There are 4 nested groupings, the coarsest first. Each group lies inside one group of the grouping before and may be the whole of it. The rows also spread widely along 15 directions, which tell nothing about the answers.
(in the rows, 128 means zero)
Some rows, each with its group in each grouping after it:
[115 152  82 110 131 143 114 173  78  95 117  68 132 222  95 100 147 123
  63 117 161 124 125] => Tedul Q_504 Q_137 ran
[120 107 141 146 130 130 118 111 123  99 146 128  97 129 113 123 130 134
 137 152 143 155 101] => Tis Q_111 Q_399 ruvid
[100 115 175 168  84 145 109 111 100 151 142 133 101 158 132 146 136 136
  56 111 208 129 134] => Tis Q_111 Q_728 soti
[191 134  94 142 187  92 136 113 193  73 115 163 139 155  91 195  99 139
 148 129  77 202 137] => Tis Q_947 Q_840 lufo
[172 141 124 132 120  84 135  98  94 110  73 109  55 132 104 113 159 146
 111 156 116 154 131] => lada Q_201 Q_526 pavu
[130 162 130 141 107 159 119 134 107 167 115 116 147 163 113 140 125 102
 100 122 134 108 136] => Tis Q_111 Q_399 Duziv
[146 134  67 139 143 119 149  94 116  81 145 102 103 198 101 116 122 101
 104 158 115 169 196] => Tis Q_683 Q_370 Foli
[159 144 114 143 136 148  95 169 134 140 138  87 146 155 123 162 103 148
 123 100 160 161 115] => Tedul Q_494 Q_403 paro
[140 193 129 168 152 145 116 156 221 134 124 143 112 112  21 128 105  92
 142 139 131 145 107] => Tis Q_111 Q_728 netif
[128 115 122 132 132 114 130 106 148 150 128 144 107 152 136 128 152 109
 108 129 136 105 154] => lada Q_201 Q_526 lefal
[ 96 158 114 127 137 139 133 149 155 138  78 113  84 172  26  74 143  80
  87 138 184 139 118] => Tis Q_111 Q_303 vimef
[129 111 144 149 109 138  91 120 123 164 119 137 125 139 130 144 145 131
 114  96 167 115 105] => Tedul Q_596 Q_2 mave
[149 143 124 155 130 141 139 138 106 127 128 113 145 128 109 157 124 116
 121 142  89 118 132] => Tedul Q_504 Q_446 Tugo
[185 107 113  99 133 132 138 168 139 161 117 112 180 130 145 180 133 131
 138 141 121 139 141] => Tedul Q_596 Q_38 pelo
[116 129  95  68 182 148 133 129 139 146 185 139  89 170 157  74 153 122
 193 141 119 102 103] => Tedul Q_504 Q_60 Mal
[138 102 147 113 113 149 160  83 112 126 164 173 112 155 153 163 135 119
 116 184 133 156 144] => lada Q_201 Q_477 vegep
[185 110 160 171 131 137 118 105 146 145 170 170 120 150 152 231 127 164
 108 125 151 171 127] => Tedul Q_494 Q_665 roz
[ 96  90  96 161 121 136 159 104 101  74 142 114 144 151  92 122 150  79
  87 156  97 113 164] => Tedul Q_596 Q_38 Det
[ 92 162 123 119 175 127 134 157 153 123 160 126 116 134 136 105 133 130
 132 109 128 102 144] => Tedul Q_494 Q_857 loko
[124 132 134 171 114 122 105 145 148 134 143 109 126 115 123 150  89 134
  83  93 188 155 177] => Tedul Q_504 Q_137 nale
[122 142 122 140 134 144 115 132 117  92 158 119 134 127 119 134 109 134
 144 144 109 144 107] => Tedul Q_504 Q_446 Guzez
[121 153 161 130  91 120  84  92 125 174 121 154 108 123 153 133 158 127
 122 133 142 107 133] => Tis Q_683 Q_114 lipiz
[138 109 150 163 108 123  97 154 175 132  77 136 125 122  45 116  79 130
 104  54 200 149  65] => lada Q_347 Q_780 Makap
[ 80  80  91 118 130 117 132 124 147 123 148 113 121 128 141  77 121 101
 126 114 162 121 176] => Tedul Q_494 Q_665 Lorem
[133 100  95 111 148 141 149 123 122 139 165 114 129 173 150  97 106 107
 149 117 126 107 163] => Tis Q_683 Q_370 bul
[105  99 149 114 139 128 128 113 149 129 152 139 108  91 145 109 150 127
 165 170 123 123 113] => lada Q_742 Q_800 baru
[113 101  56 122 137 117 121  95 191 127 148 149 135 148 111  75  96  70
 145  99 135 124 186] => Tedul Q_494 Q_857 loko
[113 171 154  94 134 169 181 132 105 147 162 153 109 147 151 145 108 128
 112 147 138 140 160] => Tedul Q_494 Q_403 paro
[122 153 124 119  99 122  92 121 109 121 110 125 123 169 110 128 174 129
  73 138 150 122 121] => Tedul Q_494 Q_857 loko
[130 192 127  92 125 110  89 120 184 122 164 167  97 139 109  86 146 135
 144 145 134 110 128] => Tis Q_683 Q_370 Foli
[138  61  57 118 100  74  92 117 201 104 127 109 148 119 104  73 123  99
 124 135 166 146 187] => Tis Q_111 Q_303 vimef
[ 75 208 126 117 108 202  98 142  97 115 181  98 145 126 104  71  91  97
 188 169  97 107  93] => Tis Q_683 Q_370 Foli
[163 113  95 151 132  90 138  92 119 113 115 120 100 132 124 117 129 128
 120 113 103 132 169] => Tedul Q_494 Q_857 loko
[155  61 159 135  42 128 166 105  55 115 136 136 162 135 151 143 132 135
  63 140 119  77 146] => lada Q_201 Q_477 vegep
[154 125 147 176  97 147 137  71  72 159 118 119  94 128 127 141 107 113
 135 134 113 137 145] => Tis Q_683 Q_370 Foli
[ 61 161 144 141 196 111 148 122 154 127 128 129 125  76 182 154 110 117
 161 128  90 152 187] => Tis Q_111 Q_728 soti
[190 108 113  28 171  58 145 178 132 152 129 117 134 124 236 141 172 200
 148 127 114 105 170] => Tedul Q_504 Q_446 Tugo
[177 175  97 100  96 132  69 136 130 175 155 121 139 166 138 119 179 137
 137 134 118  75 122] => Tedul Q_596 Q_38 pelo
[139 116 119 136 129 134 132 104 125 152 130 146 129 139 141 143 133 113
 132 116 118 117 150] => Tedul Q_596 Q_2 mave
[129  78  98 136 146 105 128 112 139 101 127 133 171 129 154 158 111 123
 135 101 107 146 160] => Tedul Q_596 Q_38 Det
[147  97 135 165 128 151 138 142 101 142 146  94 135 148 119 137 136 125
 123 131 123 102 112] => Tis Q_111 Q_303 vimef
[ 89 162 130  81 159 147 155 134 159 110 129 174 136 141 118 145 115 110
 133 160 128 171 133] => Tedul Q_494 Q_665 roz
[ 83 148 119 155 158  90 121 113 129 116  75 132 148 126 140 146 108 116
  99  63 104 125 165] => Tedul Q_504 Q_446 Guzez
[132 101 165 111 106 147 143 131 108 157 102 142 141 141 139 168 141 118
  97 152 155 133 113] => lada Q_201 Q_526 pavu
[181 126 107 114 153 105 138 144 142 136 147 121 107 161 139 147 163 156
 116 134 127 126 148] => Tedul Q_494 Q_665 Lorem

New rows, each followed by its group in each grouping:
[103 147 116 190 118 178  96 113  94 112 175  92 117 150 105 129 129 109
 135 146 116 127 107] => Tedul Q_494 Q_665 roz
[151 120 107 149 136 112 125 128  96 132 112  77 112 138 135 148 172 132
 112 146 115 135 153] => Tedul Q_596 Q_38 pelo
[137 108 143 138 130 106  89 111 130 144  94 117 140 132 160 188 147 138
 117 133 148 171 137] => Tis Q_683 Q_370 Foli
[137  87 108 130 134  88 144 149 132 111 112 100 149 111 134 132 149 126
  98 130 114 106 166] => Tedul Q_504 Q_446 Guzez
[108 140 158 139 152 162 116 122  99 155 143 112  95 147 146 132 132 133
 156 130 142 133  95] => Tis Q_683 Q_370 Foli
[126  89 114 161 136 169 157 127  96 155 121  85 118 144 119 145 119  92
 126 144 141 153 144] => Tedul Q_494 Q_665 roz
[ 78 129 139 104 120 166 159 163 128  77 174 140 211 114 146 163  87 115
 116 163 111 139 150] => Tedul Q_494 Q_665 roz
[135 149 140 137 163 127 131 129 156 149 111 141 114 141 122 164 129 118
 129 130 131 154 139] => Tis Q_683 Q_114 lipiz
[144 153  79 147 134 108  88 144 115 100  90  58 125 116  93 120 133 120
 141 154 105 168 131] => Tedul Q_504 Q_446 Tugo
[117 111 120 127 130 136  68 130 190 150 118 152 158 156 111 141 136 103
 137 112 159 123  81] => lada Q_201 Q_526 lefal
[167 141 109  99 163 112 144 178 156 129 165 100 123 104 139  78 124 146
 192 130  82  78 134] => Tis Q_683 Q_114 lipiz
[114 157 156 151 144 154 135 144 146 158 138 122 105 115 112 162 144 115
 111 149 148 141 134] => Tedul Q_494 Q_403 paro
[ 72 158 133 139 124 116  79 112 139 160 115 137  97 143 130 104 155 121
 103  82 176 107 138] => Tedul Q_596 Q_38 pelo
[123 156 157 130 138 156 169 151 112 107 156 141 132 137 108 166 145 122
  90 176 106 120 129] => Tedul Q_504 Q_137 nale
[112 160 119 111 163 164  98 128 130 233 154 110  83 134 170  99 167 108
 202 123 133  86 119] => Tedul Q_596 Q_38 pelo
[ 93 109 124 145 178 137 168 150 161 139 139 107 128 106 131 132 101  97
 148 127 124 133 179] => Tis Q_947 Q_840 lufo
[147 119 134 131 169 114 171 119 148 129 138 147 104 132 126 137 138 128
 139 143 100 126 144] => Tis Q_111 Q_303 vimef
[146 116 137  90 150  91 152 147 123 100  89 136 119 103 136 126 129 167
 139 118 120 146 116] => Tedul Q_596 Q_2 mave
[ 78 159 134 100 127 101 105 117 110 153  81 124 187 138 200 180 171 114
  87 140 105 122 191] => Tis Q_111 Q_303 vimef
[186 161 154 134  69 135 141 104  82 111 154 140 117 102 127 134  97 159
 139 165  88 134 129] => Tis Q_111 Q_728 soti
[101  85 150 116 122 128 123 108 141 120  88 168 139 127 114 166 135 115
 112 137 167 181 100] => Tedul Q_596 Q_38 pelo
[157  65  88 106 151 110 178 109 153 147 154 138 113 141 151 129 146  99
 128 155 124 126 198] => Tedul Q_504 Q_60 Mal
[132 108 125  75 166  93 125 191 173  96 125 114 171 120 147 144 182 151
 131 165 110 111 106] => lada Q_201 Q_477 vegep
[120 129 148 146 121 154  93 156 162 102 153 133 130  88  71 124 107 128
 159 153 148 152  58] => Tedul Q_504 Q_446 Tugo
[180 128 118 148 156  77 169 138 121 110  75 108 128 125 118 148 126 144
 111 103  73 119 159] => Tis Q_111 Q_728 netif
[146  90 118 132 162 120 146 125 143 116 137 127 126 148 115 126 147 115
 145 141 102 110 116] => Tis Q_683 Q_370 bul
[125 108 126 140 132 132 165 174 141  43 138 116 160 123  74 158  92 135
  80 149 153 185 143] => Tedul Q_596 Q_2 mave
[121 143 138 144 108 161  82 116 155 157 170 151 149 134 147 179 104 126
 131 127 167 165 132] => Tedul Q_494 Q_665 Lorem
[123  84 124 177  84 141 142 118  92 130 121 102 126 123  87 106 131  95
  90 117 138  92 145] => Tedul Q_596 Q_38 Det
[160 136 119 129 152  92 147 154 114 131  83  85 101 125 119 108 145 148
 129 115 105 114 133] => Tis Q_111 Q_728 soti
[ 78 155 126  69  98 137 116 131  88  99 142 119 130 147 148  77 150 129
 121 171 130 114 125] => Tis Q_111 Q_728 soti
[132 136 152 131 129 133 171 100 101 152 147 163 126 109 181 156  90 140
 140 103  96 120 170] => Tedul Q_494 Q_665 Lorem
[182 110  92  86  82 135 127 127 111 135 125 117 135 145 126 103  81 136
 138 119 153 159 138] => Tedul Q_494 Q_403 paro
[143  96 126 112  85 143 139 116  76 118 119 146 140 181 118 127 102 130
  87 107 157 131 115] => Tedul Q_504 Q_446 Tugo
[113 146 141 103 122 131 150 125  96 117 135 129 120 136 135 108 145 131
 123 161 107 111 131] => Tis Q_111 Q_303 vimef
[101 154 216 164 151 122 149 129 111 171 126 164 123 117 177 228 186 149
  60 118 121  87 143] => Tedul Q_504 Q_60 Mal
[158 119 152 128 150  85 170 130  88 106 101 129 146 123 170 211 189 153
  73 159  67 117 164] => Tedul Q_504 Q_137 ran
[151 150 151 137 101 108 140 145 104 136 115  98 123  98 142 143 121 152
  94 128 130 128 169] => lada Q_347 Q_780 Makap
[144  99  91 158 125 130 161 164 125  81 170  82 121 153  82 105 123 123
  78 133 153 119 174] => Tedul Q_596 Q_2 mave
[211 183 154 159  92 155 108 149 124 148 135 115 104 113  57 132 112 153
 152 156 117 131  69] => Tis Q_111 Q_303 vimef
[106 151 146  86 118 114 129  97 105 175  75 170  83 181 140  94 160 120
  94  92 153  85 120] => lada Q_201 Q_526 pavu
[172 114  94 107 104 121  72 170 186 133 118 110 149 102  69  85 119 129
 176 120 152 127  73] => Tedul Q_596 Q_38 pelo
[165 106 115 102 127 125 110 119 131 134 184 156 145 168 182 155 133 161
 138 111 135 123 135] => Tedul Q_596 Q_38 pelo
[147 141 139 148 132 124 120 128 115 150 133 115 103 113 140 150 134 140
 131 134 127 133 138] => Tedul Q_504 Q_446 Tugo
[143 109 134 104 184 137 231 143 132 101 155 166 120 149 145 168  60 134
 111 119 139 185 189] => Tedul Q_504 Q_137 ran
[155  98 115 137 133 123 154 142 177 166  78 134 167  97 105 174  77  87
 119 115 145 168 177] => Tedul Q_504 Q_446 Guzez
[120 108 136 154 117 111 135 121  99 117  97  98 134  89 137 159 134 128
 112 143 120 155 158] => Tedul Q_596 Q_38 pelo
[133 114 142 151 119 113 133 123 116 130 149 109 117  74 141  90 125 139
 167 128  89  81 129] => Tis Q_111 Q_303 vimef
[107  86 116  83 140 114 138 148 163 105 105 139 156 153 113 105 133 118
 107 127 154 128 120] => lada Q_742 Q_800 baru
[142 141 117  85 143  88 137 104 150 133 116 167 112 155 164 130 139 138
 120 123 119 124 167] => lada Q_201 Q_526 lefal
[141 122 149 105 147 106 151 127 132 144  91 148 126 102 147 127 119 140
 156 101  96 112 111] => lada Q_347 Q_780 Makap
[109 182 141 118 101 132 124 111  98 111 117 129 131 114 136 136 104 127
 118 159 119 165 158] => Tis Q_111 Q_399 Duziv
[160 126 181 145 105 127 114 104 100 150 131 148 106 110 153 162 146 163
 138 135 116 118  91] => Tis Q_111 Q_728 netif
[116 123 126 128 161 119 149 147 158 153 140 122 117 137 140 124 156 112
 117 127 129  88 159] => lada Q_201 Q_477 vegep
[152 134 130 132 101 149 115 113  96 122 138 125 134 134 123 119 107 134
 158 138 102 128  92] => Tis Q_111 Q_728 soti
[129 133 142 118 115  76  92 119 171 123  67 158 134  96 120 164 128 146
 101 108 167 183 141] => Tedul Q_596 Q_38 pelo
[136 129 138 109 141 133 132 136 150 168 149 147 154 129 187 160  99 133
 145 107 135 125 160] => lada Q_201 Q_477 vegep
[164 112 115 140 159 125 162 141 145 161  72  97 111 101  98 135 118  98
 162 146 108 154 132] => lada Q_201 Q_477 vegep
[120  64 141 163 100 129 116 120 105 182  82  88 115  72 125  74 111 107
 167  75 135  81  93] => lada Q_347 Q_780 Makap
[126  89 141 121 142 116 157 131 124 133 148 130 130 112 166 157 159 134
 120 148 122 118 159] => Tedul Q_596 Q_38 pelo
[124 152 167 169 140 125 118  90  77 217  72 125  92  80 168 146 145 121
 170  92  77  84 114] => Tedul Q_504 Q_446 Tugo
[ 79 168 122 116 167 130 136 118 161  89 127 161 162 129 133 156  82 105
 143 136 100 178 156] => Tis Q_111 Q_399 ruvid
[170 164 167 126 183 105 141 146 181 139 126 162 148  90 152 216 136 160
 158 153  78 155 128] => Tis Q_111 Q_303 vimef
[153 104 149  61 137 110 157 176 156  82 132 143 122 120 116 124 134 169
 126 173 160 163  97] => Tis Q_111 Q_728 netif
[152 184 112 140 103 161 141 112  87 144 196 104  84 132 130 105 124 124
 145 171 108 118 176] => Tedul Q_596 Q_38 pelo
[165 205 182 109 166 126 167 139 108 121  91 168 107 127 113 170 137 166
 146 140  59 127  70] => Tis Q_111 Q_728 netif
[111  60  82 134 139 121 175 102 155 106 161 134 153 147 141 122 114  74
 114 145 113 122 209] => lada Q_201 Q_477 vegep
[123 131 112 124  94 180 109 116 113 191 145 107 108 148 120 114 135  78
 127 169 171 136 148] => Tedul Q_504 Q_137 nale
[139  98 133 130 129  98 133 118 126 145 112 125 114 146 147 141 180 131
  88 125 132 102 146] => lada Q_347 Q_780 Makap
[ 87  96 134 151 152 154 171 127  98  89 129 141 163 133 109 132  99  97
 128 105  83 102 103] => Tedul Q_504 Q_137 ran
[102 141 164  77 138 114 149 155 137 106  98 150  93 128 100  99 151 146
 106 151 164 138  93] => Tis Q_111 Q_399 Duziv
[144 115 124 129 116  59 120 127 163 112 114 145 131  80 123 114 157 138
 110 120 100  82 157] => Tedul Q_504 Q_446 Tugo
[170  81 104 118  77 129 134 110 125 132 107 115 176 100 128 151 115  90
 139 192 100 149 155] => lada Q_201 Q_526 lefal
[139 129 131 138 121 126 120 137 128  94 110 131 139 130  88 133 112 140
 119 106 121 137  84] => Tedul Q_494 Q_403 paro
[126 113 122 144 156 171 196  95  93 118 158 147 111 167 108 110  98  94
 157 140  78 117 121] => Tis Q_111 Q_303 vimef
[109 119 117 164 152 116 109 117 183 135 138 139 138 129 123 138 119 104
 124  91 128 119 148] => lada Q_347 Q_780 Makap
[152 162  97 132 138 129 112 124 119 136  98 120 152 148 125 153  94 124
 139  91 109 157 146] => Tedul Q_596 Q_38 Det
[164 115 102 108 128 102  98 119 162 103 139 149 137 141 135 156 119 144
 125 133 149 182 143] => Tedul Q_504 Q_137 ran
[125 170  62  88 180 123  98 161 153 146 118  91 177 132 175 129  84 123
 193  88 102 158 174] => Tedul Q_596 Q_38 Det
[131 167 125 139  91 131 126 142  91  87 159 111 120 125  89  79 128 144
 111 125 105  79 123] => Tedul Q_596 Q_38 Det
[120 150 125 199 149 157  93 124 183 190 139 104  99 117  88 123 114  88
 150 108 153 124 137] => lada Q_742 Q_800 baru
[160  81  89  48  98 107  95 129 121  97 117 150 165 174 142  99 123 152
 132 112 145 134  88] => Tedul Q_504 Q_137 nale
[104  76 122 162 158 116 133 129 173  89 159 133 132 144 122 148 125 119
 102 122 156 147 145] => lada Q_201 Q_477 vegep
[143  83 123  59 163  70 188 140 172 126  92 154  71 115 118  70 155 135
 131 142 151 129 149] => Tis Q_111 Q_399 Duziv
[165 130 108 154 115 134 111 120 139 120 196 134 120 149 128 133 122 143
 123 117 135 115 153] => Tedul Q_596 Q_2 mave
[175 125 131 172  94 120 164  71 102 142 146 165 112 142 135 178 106 119
  76 126 113 132 207] => Tedul Q_504 Q_446 Tugo
[135  98 107 131 101 143 149 171 139 102 155  90 172  93 111 128  74 118
 122 148 146 155 168] => Tedul Q_494 Q_665 Lorem
[113 118 146 137 123 149 136 131 164 153 122 147 118 104  85 136 146  93
 128 162 145 130 111] => Tedul Q_494 Q_665 Lorem
[144 162 150 157 142 117 120 160 121 131 143 111 144 112 142 170 150 160
 117 111  96  93 130] => Tedul Q_596 Q_38 pelo
[134 158 135 126 152  96 150 146 121 152 118 117 138 143 182 158 131 148
  92  87 114  98 198] => Tis Q_111 Q_728 netif
[108 126 129  94 108 106 157 140  67  39 106 124 167 125 129 127 111 148
  91 149  92 141 133] => Tedul Q_504 Q_446 Tugo
[151 128 121 127 137 171 189 157 153 146 144 124 118 132  71 137 108  84
 114 175 149 151 157] => Tedul Q_494 Q_857 loko
[ 70 107 152 158 133 174 138 140 125 118 159 115 132 133 104 139 133  95
 115 159 145 122 119] => Tis Q_947 Q_840 lufo
[140 122 132 121  98 177 113 122  96 143 144 137 140 123 123 110  87 127
 180 114 128 124  75] => Tedul Q_596 Q_2 mave
[111 167 119 118  87 177  93  97 133  99 203 164 144 182  96 105 145 105
 121 182 112 101 101] => lada Q_742 Q_800 baru
[130  77 132 143 125 114 189 149 137  81 155 112 143 100 121 137 111 120
  94 163 124 130 183] => lada Q_201 Q_477 vegep
[ 60 153 156  69 131 121 140 124 102 139  68 141  96 121 138  79 149 114
 128 139 140 113 108] => lada Q_201 Q_526 pavu
[165 117 134 179 139 118 170  82  88 186 154 111  44 119 170 130 160 133
 132 128 100  91 193] => Tedul Q_494 Q_665 roz
[144 114 112 186 187 111 146 100 145 149  87 132  73 170  84 140 158 106
 111  75 110 115 118] => Tedul Q_494 Q_403 paro
[134  86 110 123 169  95 142 107 147 107 103 146 145 123 147 150 138 122
 145 117  88 137 134] => Tedul Q_494 Q_857 loko
[146  82 135 120  70 160 110 132  96 143 140 108 156 117 125 100 100 126
 157 140 146 120  88] => Tis Q_111 Q_303 vimef
[138  74 131 130 103 146 143 109 104 106 173 130 158 138 167 166 125 123
 120 178 118 137 145] => lada Q_201 Q_526 lefal
[156 147 113  84 130 149 144 151 127 134 178 122 125 131 145 109 126 140
 161 153 110 111 132] => Tedul Q_494 Q_403 paro
[127  99 119 107 155 119 149 162 126 155 105  93 146 129 151 119 154 118
 138 127 111  91 135] => Tis Q_111 Q_728 soti
[ 66 122 166 102 138  95 139 115 124  94  71 160 119  99 125 106 146 130
 122 126 116 125  97] => Tis Q_111 Q_728 soti
[ 87 149 117  82 136  90 110 151 140 121  75 136 139 113 132  80  96 134
 130  68 147 121 133] => Tedul Q_504 Q_446 Tugo
[122 142 121 115 129 135 151 117 100  91 143 143 123 164 115  93 127 123
 129 133  80  81 104] => lada Q_201 Q_526 lefal
[ 91 152 118 161 124 133 106 125 125 181 106  92 106  98 116  88 130  87
 138 106 128  87 151] => Tedul Q_504 Q_446 Guzez
[ 89 115  94 164 120 127 111  98 137 137 119  99 133 120 130 109  93  80
 126 105 140 147 187] => lada Q_347 Q_780 Makap
[151 104 143 174  26 163 125  64  42 129 132 104  83  93  87  79 127 100
 142 196 102 105  96] => lada Q_201 Q_526 lefal
[114 153 152 118  99 130 129 147 110 114 122 120 119  98 106 104 136 139
 114 139 126 107 106] => Tedul Q_494 Q_403 paro
[129 156  99  98 147 137 129 137 131 140 147 114 137 114 150 116 125 118
 180 149  93 128 151] => Tedul Q_596 Q_38 pelo
[ 94  82 118 142  91 130 109 120 118  76 130 107 168 103 122 112  77 118
 132 130 140 163 128] => Tis Q_111 Q_728 soti
[143 128 131 129 134 116 134 141 131 108 136 138 142 129 122 145 135 144
 115 116 114 116 129] => Tedul Q_596 Q_38 Det
[136 127 131 135  99 143 100 113 135 147 112 147 156 111 113 150 114 104
 136 135 120 135 112] => Tedul Q_504 Q_137 nale
